The same things were measured in two ways. Each way mixes the same 9 hidden numbers, adds some noise and spreads widely along 6 directions of its own, which tell nothing about the thing.
In the rows, 128 means zero.
Some things both ways: the first way, then the second way.
[140 148 107 109 129 148  87 105 184 128 117  82 116  60 115 198  89 114
 133  85 130 105 137]
[134 138 148 125 128 116 105 148 199 154 137 136 122 159 101 100 123 159
 141  99  88 131 126 140  75 137]

[142 106  73 134 111 138 146 139  88 136 117 137 139 129 126 136  70 108
  97  94 105 148 120]
[123 145 137 128  90 124 116 126 132 129 123  92 118 126 130 141 101 167
 143 147 112  87 143 122 121 123]

[121 105 138  97 119 107 125 126 133 130 118 152 106  99 133 144 134 124
  99 148 109 131 121]
[ 86  97 154 101 147  66  94 126 167 121 151 171 139  89  92 148 120 150
 101 146 121 180  79 120 105 112]

[119  66 122 161 132  73 167 159  62 102  21 127 115 147 187 188 158 108
 130 154  95 194  95]
[102 142 155 137 125  64  92 166 197  93 117 156 151 136 129 127 128 159
  83 119  90 109 133 109  56 157]

[126 108 179 135 136  82 144 130 118  80  59 139 112 126 139 157 140 165
 101 158  86 153 110]
[131 150 145 145 115 105  77 132 149 133 117 134 130 116 133 135 118 147
 164 137 112  92 124 108  98 155]

[137  94 126 137 108  95 114 135 114 113  62  93 123 113 135 182  87 112
 147  84 137 168  80]
[116 157 164 127 149 109 143  98 131  95 136 163 127 194 113 156 177 132
 129 115  61 128 117 139 126 129]

[149 134 125 141 150 169 136 138 145  87  90 109 122 118 119 193 120 159
 111 130 102 120 133]
[125 109 115 107 101 126 133 132 194  87 125 109  59 158 127  99 133 114
 144 113 150 153 158 125  81 114]

[131  97 131 129 123 129 103 112 126 171  99 131 132 104 111 104  60 160
 129 105 139 117  88]
[139  86 128 119 167 112 116 144 142 145 140 139 125  97 139 135 159  89
 145 165 164 148 128 116 155 169]

[ 93 106 142 104  94 118 115 105 117 206  93 143 124 138 172  89 122 101
 164 112 136 166  82]
[ 92  87 160 104 107  51 127 137 201  71 135 115 116 124  99 147 132 184
  81 117  71 152 115 153 103 151]

[153  99 112 106 121 168  99 139 157 137 123 101 120 100 105 189  87 116
 132  89 130 123  97]
[157 185 115 160 151 142 134 115 124 146 135 156 168 154 162 102 118 117
 128 133 157  82 141  92 111 106]

[163 115 152 118 127 178 123 138 109 180  60 100 141 186 144 143 138 129
 169  90 124 166  75]
[108 126 180 110 128  54 134  88 170  57 160 168 123 178  99 157 187 121
  77 114  85 155 120 152 141 129]

[128 144  97 134  97 176 128 124  50  79 132  88  83 187 133 133 185  74
 142 152 100 141 158]
[150 158  67 153 129 206 166 139 103 177 121  86 164 161 147  83  78 152
 147 131 143 104 144 127 130 128]

[130 101  41 147 133 167 123 118  86 177 144 131 124 106 119 117  79 126
 113 130 132  69 149]
[161 152 177 100 169  94 109 117 146 171 155 169 147 105 156 145 152 130
 126 161 134 128 103 118 138 140]

[116 175 210  99 100 161  95  74 113 124 101 101  46 150 117  94 156 115
 159 140 102  97 127]
[152 132 122 119 142 124 121 129 159 130 131 111 112 139 164 118 126 148
 151 135 139 119 126 106 111 169]

[148 125  70 137 121 185 132 142 178 130 166 129 146 109 131 171  82 170
 105  82 171  96 154]
[149 165 166 118 138 128 119 152 126 194 112 108 150  89 160 144 114 176
 148 168  77  81 122 128 101 136]

[124 135 121 137 136  91 138 110 120 144  69 112 148 125 135 130 142 139
 127 139 106 133 123]
[137  99 149 138  92 126 118 157 181 156 114  78 126  84  87 117  94 186
 144 118  81  94 150 145 129 150]

[127 122 175 120 128  95 106 120 136 148  43  89 149 135 129 159 125 170
 169 114 150 165  80]
[125 116 127 130 145 150 188 101 117 127 137 106 142 122 107 124 141 140
 128 145  95 136 123 155 177 121]

[122 109  84 126 107 168 125 126 153 169 156 141 133  91 110 123  69 142
 116  84 171 103 117]
[126 116 176  83 136 101 163 118 133 149 141  87 111  95 141 163 134 182
 124 174  73 116 107 155 143 118]

[141 139 136 153 138 108 162 134 148  76  65  94 150 129 111 160 147 137
 116 124  87 153 110]
[121 144 166 141  90 115  88 166 184 118 108 128 112 135  89 115 127 135
 123 116  96  83 185 113  91 127]

[138 179 156 131 109 111 144  91  81 138  33  80  84 157 145 134 180  85
 162 109  96 132 126]
[116  99 131  91 139 115 129 132 150 127 155 168 125 157  93 143 161  85
 109 124 134 229 110 177 141 139]

[163 108 169  99 133 174  91 139 144  85 151 151 137 156 138 135 115 216
  89 133 120 170 130]
[111 104 104 158 137 142 107 137 108 158 120  98 161  61 105 117  98 153
 153 179 138 109 114 110 175 165]

[ 97 101  58 101 124 151  94 112 111 201 157 136 165 109 118  97  81 116
 131 150 119 121 119]
[137  88 118 126 104 116 115 143 208 143 142  95  99 134  95  97  94 168
 150  93 121 134 139 136  96 135]

[107  67  82 139 119 175 110 137  83 127 164 154 140 152 157  84 133 156
 121 166 135 168 132]
[156 111  75 144 107 167 173 135 157 107 111  77 116 155 149  90 113 125
 140 105 160 125 172 126 143 161]

[ 98 115 139  85 104 136  83 108 137 137 166 135 144 131 122  83 122 132
 129 154 115 164 114]
[142 171 110 159 122 142  93 118 134 136 127 162 164 150 127 104 108 111
 133 116 173 124 138  97 121 131]

[160 129  83 121 102 168 141 118  48 139 122 128  70 141 126 126 110  59
 102 100  76 105 144]
[ 84  93 152  86 126  72 113 133 173  90 142 132 106 106 109 152 117 159
  78 152 133 143 123 103 129 129]

Other things, the second way, with their names:
q_214: [156 129  91 153 181 151 142 159 117 194 132 132 190 121 165 110 108 134
 141 150 141 110 116 120 120 154]
q_236: [160 160 128 135  99 152 149 124 126 152 122  83 135 154 151 135 115 155
 152 132 105  92 146 149 144 151]
q_600: [136 126 165 117 157  97 121  97 115 170 172 142 157  94 122 155 135 138
 121 178 126 113  99 136 177 113]
q_367: [116 151 190 112 150  79 111  99 127  97 132 182 140 112 128 186 167 124
 113 156  99 122 112 109 144 126]
q_981: [ 98 120 115 117 120 127 155 147 170  97 110 103 158  63 129  84  86 161
  67 153 156 133 142  99 125 121]
q_494: [167 139 174 149 122 116 133 112 162 164 132 102 157  97 108 129 126 182
 147 122  61  76 124 151 155 153]
q_178: [130 157 158 132 156  90 109 137 157 149 134 129 188  94 140 115 131 173
  98 162 101 105 104 119 128 176]
q_833: [ 99 139 136 105  98 119 156 104 129  83 123 119 116 142 122 148 124 148
 109 133 101 161 119 151 121 106]
q_740: [121 139 139 144  99  81  88 145 199 103 119 142 137 140 121 122 101 174
 121  90 106 112 124 112  69 146]
q_138: [ 99 156 114 116 127 143 145  74  79 124 161 155 166 148 103 134 132  99
 104 164 156 203  90 168 181  95]
q_498: [116 141 130 134 156 113 140 114 162  82 135 176 165 121 120  91 161  86
  70 140 176 153 140 105 142 126]
q_360: [127 176 132 124 140 124 110  73 132  98 139 170 125 139 139 116 167  92
 144 148 160 168 108 123 124 128]
q_368: [111 125 120  97 151 112 146 145 135 117 140 135 125 152 158 139 147 115
 108 154 134 162 121 139  99 135]
q_698: [145 153 144 151 165 140 102 201 158 207  99 153 190  93 131 103 115 147
 136 137  91  97 134 113  72 160]
q_357: [141 164 125 132 144 152 118 160 158 105  98 178 133 155 151 104 150  79
 122 119 171 132 170  76 100 142]
q_111: [160 131 146 142 144  94  79 125 154 165 138 160 140 148 132 160 139 141
 186 105  90 138  91 141 114 187]
q_71: [144 111 110  90 121 138 207  92 162  73 134  79  71 159 176 123 124 153
 125 116 145 145 146 118 133 111]
q_492: [108 140 139 129 156  85  75 114 115 182 159 153 191  82 122 144 109 156
 136 179 123 155  54 145 119 142]
q_601: [168 128 104 125 150 139 112 131 160 191 169 156 130 185 125 104 133 101
 164 103 152 179 107 162  92 137]
q_488: [ 86  88 139  92 162  91 133 143 158  93 144 155 115 124 116 145 152 120
  91 152 125 175 115 119 114 129]
q_452: [126 146  96 152 144 155 129 100  77 169 126 101 181  47 154 120  92 145
 171 202 154 121  83 128 152 140]
q_240: [140 110 115 152 108 135 116 135 144 158 127  72 155  79 114  96  93 170
 137 154 133  85 136 124 170 169]
q_160: [128 160 126 130 141 139 127  76  69 135 154 154 151 138 140 154 150  82
 147 179 158 159 101 148 173 112]
q_791: [125 100  91 111 158 166 145 150 129 140 143 153 100 176 117 114 143  64
 143 132 171 188 142 133 106 102]
q_315: [136 171  82 150  77 186 135  87 112 112 122  91 119 157 134  92 100 117
 165 134 173 130 147 135 133 108]
q_779: [128 146 146 128 132 114  96 131 154 150 137 124 124 120 136 120 107 158
 143 144 130  85 132 101  99 116]
q_707: [142 162  94 140 142 180 168 103 113 148 131 115 144 145 143  97 105 141
 152 133 138 124 125 126 128  99]
q_124: [123 178 109 119 101 150 141  58 109  54 133 144 105 162 147 117 165  59
 138 154 191 183 139 140 157 109]
q_570: [155 207 142 149 130 122 124 101 109 100 101 145 163 123 196 136 145 111
 138 158 144  73 145  90 123 136]
q_100: [ 88 117 186  95 113  73 153 101 145  65 129 130 112 121 117 184 148 161
  85 145  70 135 120 136 145 112]
q_582: [120 129  88 136 104 125 134 128 151  83 117 134 147 127 148 106 116 102
 108 125 178 175 135 128 112 134]
q_931: [ 89 101 157  85 145  69 137 130 179  90 151 150 110 127 114 148 127 158
  67 134 118 145 120 106 103 100]
q_126: [ 94  98 170  74 173 100 152 110 114 158 157 140 129  80 111 176 128 170
 110 184  84 154  80 137 148  92]
q_173: [158 112  89 124 121 153 166 120 136 137 138  82 135 131 151 105 121 124
 132 139 165 145 143 147 175 161]
q_912: [ 90 114 149 140 138 103  91 134 123 117 127 189 134 149  68 174 156 108
 147 118  76 162 102 142 118 131]
q_188: [111 174 164 110 100 113 130 106 151  75 109 136 117 151 125 139 133 155
  99 124 108 116 148 104 127 122]
q_589: [101 145 188 107 152  86 100  82  78 156 153 165 136 140 101 218 150 168
 163 162  31 139  53 159 147 126]
q_769: [127 117 166 111 156 107 139 112 133 108 143 154  90 177 121 173 172 115
 152 122  89 115 130 113 129 114]
q_194: [117  60 150 119 155 108 106 148 136 172 143 107 114  82  85 166 134 157
 171 162  77 130  97 144 161 173]
q_835: [133 143 134 150 108 106 136 116 132 102 118  98 142 137 151 156 114 170
 136 130  93  71 136 118 133 148]
q_538: [148 138 121 127  92 126 111  95 117 173 151  92 128  97 140 138  97 134
 177 167 146 140 103 173 135 113]

Some of these things the first way, each followed by its name:
[155  80 107 122 123 205 116 160 168  96 190 163 151 121 124 141  81 190
  77 102 149 156 124]
q_160
[147 105 143 107 120 166 115 144 124 127 109 112 113 157 137 171 157 155
 142 130 151 144 115]
q_214
[148  90  82 125 143 171 123 149  89 142 102 129 115 110 131 190  89 153
 108 115 137 127 130]
q_71
[129 115 173 111  97 107 139 138 126  67 136 149 115 149 116 130 136 171
  87 133 134 163 119]
q_589
[137 167 162  98  86 117  90  74 141 211 105 100 118 125  93  76  55 104
 166  65 133  82  87]
q_194
[106 110 107 115  90 140 127 131 138 140 153 148 141 138 156 112 113 124
 127 108 147 162 120]
q_833
[150  98 112 119 136 177 134 141 107 142 126 135 127 129  91 123 120 144
 102 134 115 119 111]
q_600
[176 126  69 133 150 216 157 156 135 164 132 146 149 150 139 168  96 149
  93  98 104  95 148]
q_538
[106 125 116 134  96 161  98 107 157  89 197 123 124 126 125  84 130 142
 126 144 145 117 147]
q_357
[172 133 173 113 110 132 120 128 174 110  91  90 106  98  65 180  82 134
 121  67 135 107  85]
q_769
[130 138 199 115 104 140 116 105 137 100 110 135  55 141 157 128 154 124
 130 142  97 108 130]
q_452
[ 61 120 101 127 122  66 124  90  43 183  46  92 122 111 109 111 123  76
 172 176  96 130  93]
q_601
[178 103  68 149 139 169 158 174  37 136  69 113 142 209 154 199 119 143
 127 113 119 149 131]
q_488
[123  93 132  97 130 119 136 151  98 142  83 135 140 131 112 166 128 154
 113 142 128 172  95]
q_931
[ 87 120 125 104  91 134 110 105 102 130 138 133 134 144 136  76 131 107
 136 134 119 188 113]
q_138
[ 92  97  75 108 103 180  96 119 132 166 199 160 141 137 169  81 125 126
 130 150 142 140 140]
q_981
[140 111 124 134 115 158 147 148  93 126  72 116 114 152 145 173 120 133
 141  95 138 162 108]
q_368
[120  97 100 133 126 138 105 122  75 171  78 125 132 142 174 134 102 143
 153 122 134 162 115]
q_178
[125 118 163 122  79 111 127 124 159  94 158 127 124 154 129  94 143 109
 129 119 127 147 104]
q_912
[139 161 188  88  97 165  99  89 209  89 146 106  52  54  65 141 112  87
 110  95  97  79 117]
q_779
